Each cloud of rows lies close to a flat space through zero, with a little noise off it, and is much wider in some directions of that space than in others. After each cloud: how many dimensions does that space have?

[[  6  -2  -7   9   3   6  -1  -2  -6  -3   9  -7  11  -3 -14  13 -16   7
   -5   4   3]
 [  5   0  -4  -6  -4  -2   9  -1   8  -5 -14  -1 -17   5   2 -12   5   8
    9  -5 -17]
 [ -4   8  16  -6   1  -3  -7   8  18  -3 -27  -3 -26  17  19 -31  16   1
   10  -2 -18]
 [  6  -2   2  -5  -4  -1   5   5  18  -7 -19  -4 -25  13   7 -21   7   7
   10  -5 -24]
 [  8  -5  -5   1  -3   2   6   0   5  -5  -2  -3  -5   3  -4  -1  -6   7
    2  -2 -10]
 [ -6  16  11   3 -15   9 -11  -3  21  -2 -24  -5 -28  23  35 -24  18   4
    4  -1 -22]
 [ -3   1   3   4  -4   2  -6   0   4   2   4   0   4   1   9   1   3  -5
   -5   2   5]
 [  7  -1 -10   7  -5   7   4  -7  -2  -4   4  -4   1   0  -6  11  -9  10
   -2   2  -5]
 [ 17 -17 -13   0   0  -1  13   4   5 -10   6  -4   0  -2 -22   6 -16  10
    1  -3 -13]
 [  6  -4  -8  11   3   7  -1  -4  -8  -4  12  -7  14  -4 -16  17 -19   8
   -6   5   4]
 [ -4   0  -1  -3   3  -3   0  -1 -11   5   9   5  11  -9  -6   9   0  -6
   -3   1  14]
 [ -3   1   5  -3  -2  -2  -3   3   8   1  -6   1  -6   5  10 -10   8  -4
    1  -2  -3]
 [ 18 -12 -18   1   3   1  17  -3  -6 -10   5  -6   2  -6 -29  11 -22  17
    4  -1 -12]
 [  5  -4  -6   2   3   1   3  -1  -7  -2   8  -1   9  -5 -12  10 -10   3
   -2   2   3]
 [  2   0  -8   6  -7   7   1  -8  -1  -1   7  -1   4  -1   1  10  -5   4
   -6   2   0]
 [  0  -1  -3   2  -3   2   0  -2  -1   0   3   0   2  -1   0   4  -2   1
   -3   1   2]
 [ -7  15  14   3   0   6 -12   1  10  -2 -20  -8 -18  17  19 -20   9   3
    6   4 -11]
 [  3  -8  -7   4   4  -1   2   1 -10   0  17   1  17 -10 -16  17 -13  -2
   -6   1  13]
 [ -8   4  12   1   6  -2 -12   6   0   5  -1   0   4   3   7  -5   5  -9
   -3   3  10]
 [-11   1  -5  -6   3  -6   3  -7 -26  13  22  15  27 -22  -5  23   5 -16
   -7   1  33]
 [ -2   1  -7   5  -6   5   0  -8  -8   4  13   1  12  -7   0  16  -4  -1
   -7   3  11]
 [ -4  -7   2  -4   4  -8   0   4  -5   5   8   6  12  -9  -6   5   0 -10
   -3  -1  13]
 [ -3  -4   1 -17   2 -14   8   5  -2   4  -5  12  -3  -8   0  -7  12 -10
    6  -7   4]
 [  5   0   0   1   3   1   1   2   3  -4  -7  -5  -6   5  -5  -5  -5   7
    3   1  -9]]
 : 5

[[  5 -13 -10   9  -5   3  11  -5  17  -5   4  27  -4   7   0 -12  -3 -12
   -7 -13  14]
 [ 19  -7  -2  10 -26   4  14  13  -2   4   8  -7   3  19  -3   2  -4   0
   -2  -9  -4]
 [ -1   2  -6   8 -11   2   5  -2   9  -3   6  14  -9  25  -4 -15  -4 -16
    2   4   7]
 [  2 -16  -7 -26   5   9 -21  10   8 -10 -18  16   2  -6   1 -12 -18  22
  -13 -10   4]
 [  1  -7   9   1 -10  10   1  17 -17   0 -11  -3  -9  -6  25   9   6   1
    4   6  -2]
 [  1  10   0 -19  -9   5   6  -7   7   8   0   6   4  19   8 -23 -30   4
    6   5  12]
 [ -8   6   6   1  -8  -8   2  -2   4   7  -4  16  -8  -3   1  17  18  -5
    4   4   4]
 [ 26  -2   8  -7  -2  -7  -9 -14 -19  -5  22  -8  -4   2  -2  -4  -4  -5
    5  -5 -11]
 [ -3   0   4  -5  -4   1  -3  -6  -4  -6  13  11  -5  -5  -2 -17  10   4
    0 -10   6]
 [-15  16  -4  -5  -4  -1   8  -4  -3   4  -4   4 -11  -8   6   5   8  21
   -7   5  -1]
 [  4  -9  -3  -6   6 -12 -11 -14  15  -1  -5  35  -1   7 -10  -5   6  -5
   -6   9  21]
 [ -4 -21 -18 -14 -11   8 -13 -19 -13  14  -8  14 -15  22  26 -16 -40  -1
   15 -29   8]
 [ 10 -15 -12  -3  -4  -5  -9   4   8  -7   2  10  21   7  18  -1  11  -1
   11   2  -7]
 [ 26   0  16  14 -10  13   1 -16 -24   2  15 -13   3   1  30  20  -8 -21
    7   1 -16]
 [ -5  -2  -6  13  -3  17   4  18 -21   3  -7 -22   7   3  32   3   6   9
    0  17   0]
 [ -9  -9  11   9  -2   6  -6  29   6  -9   5 -21  21  10 -13 -17  14 -23
   25   1  -7]
 [ -4 -17   9  -1   8 -19   4 -16  11 -11   2  13   1  -4 -16 -12  22  -6
    5   7  10]
 [  4   9  -2  17 -25  18  14 -25  -8   4  25   0  -2  22   0 -10 -10   6
  -15 -14   4]
 [ -2  24  16 -21   4  -3  16 -12  -3  17   4   6  -5 -26   5  -1 -12  18
   -5  -6  16]
 [ -5 -10   0  17   7 -16  20 -12  -9  13   3  -6 -26   8   0  -1  -8 -39
   24  -9   5]
 [  5  -4   8  -9  -9   1   1  16  14   5 -16   9  29   7  -1  -1  12  25
  -13  30  26]
 [ -9  32  17  -8  -3   5  10  21  14  -7  -2   8  10 -13  16   1  26   4
    2  38   0]
 [  9  -6  15 -10 -25   5  -3  -4   7 -12  -4   7  -1  14  -7   1  -5   8
   -3   0 -11]
 [ -4  20  12 -10  -7   6   6   8  -3  -8  -4  -8 -11 -12   2  10   1  18
   -8   7 -19]]
 : 15

[[ -1   3  -6   6   0  17   1 -14   4  32   4   9  17  -7  17  10  20  -3
   11 -30  -2]
 [ -2   4   0   4  -6   9   6   0  -2   4   8  -2  -2   5   0   9   0   6
    1 -11  -1]
 [  7  11   2  -2  -1 -18  -5   9   2 -18   1  -8 -11  10 -21  12 -21  16
   -5  15 -16]
 [  6   2   0   8  -1  15  -8 -17  -1  17   4   7   8 -18   4  12  32 -23
    3 -18   7]
 [  0  18   4   6 -16 -29 -21   3  -1  28   4   9 -13   6   7 -28  18 -11
    2  24  23]
 [  0 -16  10  10  -9  -6 -15  -4   3  19   6   0  -4  -9   1 -12  25 -26
   -4   8  15]
 [  3  -7   4  12  -3 -22  -7   8   4   4   6  -8 -15   0 -10  -6   4  -2
  -11   9   7]
 [ -9 -13 -12  -1  12  -3  11   2  10  20   1  -4  18   7  23 -11 -10  29
    4 -20  -9]
 [  9 -17  11  14  -1 -34 -14  14   6 -13   7 -15 -25  -2 -29  -1   1 -10
  -21  27   3]
 [ -9  21  -3  -2 -15  23   7  -6  -4  25  12  12   4  13  19   1   6   4
   13 -18   7]
 [ 11   4  -1  -1   8 -35  -8  12   0 -26  -8  -8 -17   3 -25   1 -20   8
  -11  30  -7]
 [  5   9 -17   5   8  29  20 -15 -15 -10 -12  17  10 -25  14   9  28 -18
   -1 -27  29]
 [ 17  29 -13  13  -1  10  11  -9 -10 -13   0   9  -9 -18 -13  29  19  -6
   -6 -19  13]
 [  7  28   1  10 -16 -41 -12  14  -1   5   9  -4 -27  13 -15  -4  -7  15
   -9  23   4]
 [ -6 -42   6   2   8 -11  23  26   1 -37   3 -23 -20   5 -20 -11 -27  11
  -27  15   7]
 [ -3  12  -5  13 -17 -20  20  23 -11 -10  13  -6 -36  16  -6 -14 -13  20
  -22  13  32]
 [ -1 -46   8  -9  20  48  15 -10   1 -38  -8 -10  20 -18 -14  29  -5 -17
    2 -21 -22]
 [ -6  -5  -9 -11   7  29  21  -1  -2 -14  -5   0  12   6  10   7 -17  15
    8 -20  -9]
 [  6  32  -7   8 -10 -24  -2   7  -7  -3   2   5 -21   6  -7  -2  -1   6
   -7  17  15]
 [  5  -4  -1   5   4  23   6  -9   8   1  10 -10   7  -3 -10  38  -1   9
    4 -33 -25]
 [ -2  -9   0  -6   8 -28   0  16  10   0  -1 -13  -3  19  -2 -10 -32  31
   -5  11 -19]
 [-12  16  -7 -17   0  15  -7 -15   5  48  -4  18  34  14  45 -18   2  17
   28 -19  -9]
 [ -1   4 -15  -6   9  17  24   0  -6 -20  -9   2   9  -2   6  10 -12  16
    0 -16  -4]
 [  7  -8 -11   6  13  -3  19   6   0 -26  -6  -9  -5  -8 -11  13  -9  14
  -15 -11  -2]]
 : 7

[[-30  -9  19 -15 -33   1 -13 -29 -25  26   8  -6 -11  -1  -4   1  13  21
   -6  42  -1]
 [ -6  -1   7   7  -6   0  -1  -7 -14   1   4  -6  -3  -4  -3  -4   8  -4
  -10  27  -7]
 [ -2   2   5  -6  -2 -12   4  -1   0  -5 -12  -7   9  -7   1   1 -10  -7
    7   2  11]
 [ -4   8   4  -1  13  -2  13   5  10  -1  -5   1  20   0   1  13  -4  -8
    6   6  13]
 [-25   2   6 -20   2  -3 -10 -14 -13  -7   0 -22   2  10  -2   7   1  -4
    7   0  -6]
 [-17   0  24  -8  -7   7  -2  -4 -18  12  -6  -1  14  16   7   0  -5   0
   10  15  10]
 [  8 -16 -14   5  -8  -3  -8 -14  10   5   0   8 -21  -8  12 -16   6   5
  -15  -4 -16]
 [  9   2 -11  16  10 -13  11  17   7 -27 -15  -9  23 -10   0 -11  -7 -26
    7   4   8]
 [ -5 -15  -3   0   0   1   8   7  16   7 -15  -5  10  -3  11  -5   6 -23
   -2  11   8]
 [ 48  15 -16  20  13   8  14  39  20 -12  21  22 -17  -9 -23  14  -3  11
  -13 -42   3]
 [ -9 -11 -10   5 -18  -6  -8 -10 -14 -16   7  -1   3   1  -2 -16   4  12
  -11   9  -8]
 [ 51  -4 -25  13  45  12  13  16  25  -7  13  27 -35 -18   0 -10  14 -17
  -18 -49 -28]
 [ -5   1  -2 -19   6   7  -5 -22  -8   7  23  19 -16   1  -6   7   8  31
   -4 -15 -12]
 [  2  -3   5  -2  -5  -2   0   2   5   1  -8   6   8  10  11  -2 -13   3
    0 -12   7]
 [ 12 -18  -3 -20   4 -12   5 -18  12   4   1  -4 -43 -28   1  -1  14 -17
  -38  -7 -19]
 [-25   4  13 -26  -5   5   2 -21 -22  12  25  -1  -7  -7 -22  19  19  21
   -4  24  -1]
 [  9   9  19 -14   9 -16  24   8  -1  -9  -5 -17  -5 -27 -19  20   0 -31
  -18  16  12]
 [-33  -5  -4 -12   5   2   2  -7 -14  -7   1 -15  27   3  -8  -2  14  -8
   19  24   5]
 [ -3  -3   2  -6  12  -7   8   2  -3 -14 -10 -12  10  -6   1  -5   0 -26
    0   3   1]
 [  8  -2  -4  14 -16  -3  14  16   2  -6   5  17  20  -8 -11  -3  -1  14
   -5  14  22]
 [ 17   7  -3  11  12   4  17  20  -4 -15  14  11   6 -11 -21   2   6  -2
   -6   1   6]
 [-11   3  -8  18 -12  -1  -5   4   0  -5  -5   7  32  13   6  -9 -10  16
   20  12  14]
 [-16 -13  14 -18 -21 -14  -7 -32 -33  -5   5 -12 -19 -16  -7 -14  10   2
  -23  30 -13]
 [-31  -7 -12   5 -12   9 -28 -13   6  17 -22   5  35  36  36 -21 -15  23
   53  -7   6]]
 : 11

[[  6  10   5  -5  -5 -13   5  -2   1   0   4  -6   7   4   8   5   2 -15
   10   4 -13]
 [  9 -12  -6  -1  -6  -1  10  14  12   9  -8 -11 -30 -14   1  25  -7   8
   18   1 -11]
 [ 14  14  19 -17   3  -2  24   7   3  13   5  -6  -4 -33  19  14 -11  18
    7 -18   3]
 [  8  -2  10  -7   2  -1  -4  11  16 -12  -1 -34 -12 -10   1  23 -27   6
   -3  -4  -5]
 [ 12 -15   2  10 -10  15  -8   2  -4  -3 -15   0  -4  11  -9 -13 -16  16
  -16  -1   9]
 [ -6  -6   4  11   1   4   3   8  -3   6  -8  -8 -19  -3  -4   8  -6  24
    2   6  -2]
 [ -1  13  15  11   7  -4 -10   8   3  -9   5 -16  -8   1  -2  11 -18  12
   -5   0  -1]
 [ -9 -19   6  19  19  17 -24  -4 -17   3   8  18  -2  11  -4  -1  14  15
  -13   8  18]
 [ 14  14  10 -18   1   0  20  -3   0  12  13  12   6 -24  25   2  -3  22
    2 -16   5]
 [-25 -14  13  15  10  -1 -14   2  -5  -4  -8 -24 -20  -6 -11  18   0  -7
    8  17  -6]
 [ -4  -2   5   0  -7  -9   8   4 -12   3  -5   0  15  14  -6  -8  15   1
    0  -1   5]
 [  6   0 -10   3  12   2 -23  -8  -2  -9  -6 -15   2 -15   4  -8  -3  17
    4  13  10]
 [  1  15  -8  -5  -1 -15   9  12   8  -1   4   3   6  -1  -7   3  10 -20
   10 -13   3]
 [ 16  10 -12   4   5 -13 -16   7   7 -10   3 -15   4   3   2   5   0   7
   10   6   0]
 [-10   4   1 -19   9   6  38   5  10  23  13  18  -6 -10   6  19   9 -13
    3 -12 -12]
 [ 18   9  -3   0  -6  -8  -7  -5  -7  -1  -5   2  10  -8   8 -14   4  -2
   11  -2   7]
 [ 50   7  -8 -35 -20   1  33 -18   7  15 -28 -19  22 -18  26 -14 -18 -14
   21  11 -26]
 [-12  43  -4   2  28  -9  20  -3 -10  18  16  29  26   4   2 -14  28 -10
    6   3   4]
 [-13   2 -14   4  -8  -7  -3   5  10  -7   4   2 -17  -2  -5   4  -1   8
    4  -5  -4]
 [ -1   1  13 -14   5  -6   1  -6   0   0   8  -6   7 -20  11   9   7 -25
    9  -7   0]
 [ -6   4  10 -18   3  -2  23  -3  -2  10   2   1  14  -8   5   2   9 -22
    3  -6  -5]
 [  7   0   5 -18   2  -1  31   2  -1  24   7  17   4 -14  14  11  17 -13
   13 -11  -5]
 [-16  25  -9   5  -1 -20  -5  10   5 -17   4  -5  16  17 -18 -12   6 -11
   -5  -8   7]
 [ -1   1  -3   0  -5 -12 -13  -6  -4 -13 -11 -13  20   9 -10 -13  10 -39
    8   6   0]]
 : 12

[[ -9 -13 -20   4  -1  -1  12  -4   0   6  -4  -8  -7   4   5 -13  14  -3
   -4  -6  -4]
 [ -2 -13  -5  13   3  -2   5   3 -17   7 -12  -3   6  14  -6  17  -3   3
    0  -6 -10]
 [-10  12   1  12  23  -3  10  -1  -6  -9   4   2   4  20 -14  26  -4  16
   -4  -7 -11]
 [  7  -4   3   4 -10  11  -4  -2   0   0  -3   5  14  -1  11  17  13 -13
    1  20   2]
 [ -1  -1   4   6   1   6  -6   1  10   2   0  -3  -2  13 -10  -5   8  24
   -2  -6   2]
 [ 15   4   2   1  -3   2  -7 -11  17  -4   3  -4  -6  -3   3 -23  14  -3
   -7   5  12]
 [ 10  -2  -8  -3   9  -4  17  -8   2  -3  -5  -7  -6  -8   5  -7   7  -2
  -14  -2   1]
 [ -1 -14  -3  -3  -9   8   0   5   6  -4  -1  -4  -2   0  -3  -6   0   1
   -6  -2   4]
 [-13  13   6  -2  -4   1  -5  -2 -10   9  -5  14   1  16  -3  26   3  -3
    6  -6 -17]
 [-14  -1  12   1 -13   7  -5   7   4 -13   6  -2   8   2 -11   2  -7  16
    0   6   2]
 [  4   2  -9  -7   6   1  10  11   1  -3   1  -7  -3  -8   1   8  -3   5
   -5   1   4]
 [ -9  -3  17 -15  -3  17  -5   1  16 -10  10  10   9  -1  -1  -3   0   0
   -3  11  -1]
 [-11   6 -10  -3 -13   6  -6   7  -4   5   2   1   1  -2   5  15   0   3
    3   7   6]
 [  1   3   4 -17  -6  -1   3  17  -6   0   0 -14 -11   3  -7  -5 -24  -1
    6  -3  -6]
 [ 13   0  17  -6  13  -8  11   1  12 -14  -3  -7  -1   0 -12 -21  -8   3
   -7  -9  -6]
 [  1  12 -25  13  14   0  -9  -7 -22  25  -3  15   0   6   8  38  17  -6
   -1   1   3]
 [  2  -6   4  -9   0  13   8   5   6  -9   3  -8  -4   2  -5   2   1  11
  -10   5   1]
 [ -5   3  -3   3  -5   1 -16  -2 -13  16   3  14   0   0   5   9   9 -14
   13   5  -1]
 [ -6  -3  -4   1   8   9   9   9   9 -14   9  -5  -4   3  -9   6  10  11
   -7  -1   1]
 [ -4  -5 -25   9   7   3   4 -11 -18  13  -1   1  -4   0   5   9  16  -5
  -11   5   5]
 [  1   5  17   5   3   3 -18  -2   7  -2  13   7 -10   0 -10  -8   4  24
    8  -7   6]
 [ -4   1   7 -11 -16  -6   0   7   0  -5  -3  -9  -3  -1   0  -8 -27  -4
    5  -4  -3]
 [ -9  -1 -23   9  15  -9  30   0 -11  -2  -9 -18 -11   8 -10   4   5  21
  -18 -16  -7]
 [  1  -7   2   5   4 -10   2  -5  -5   0  -3   1   1 -12  -3 -12  -9  11
   -3  -9   5]]
 : 15
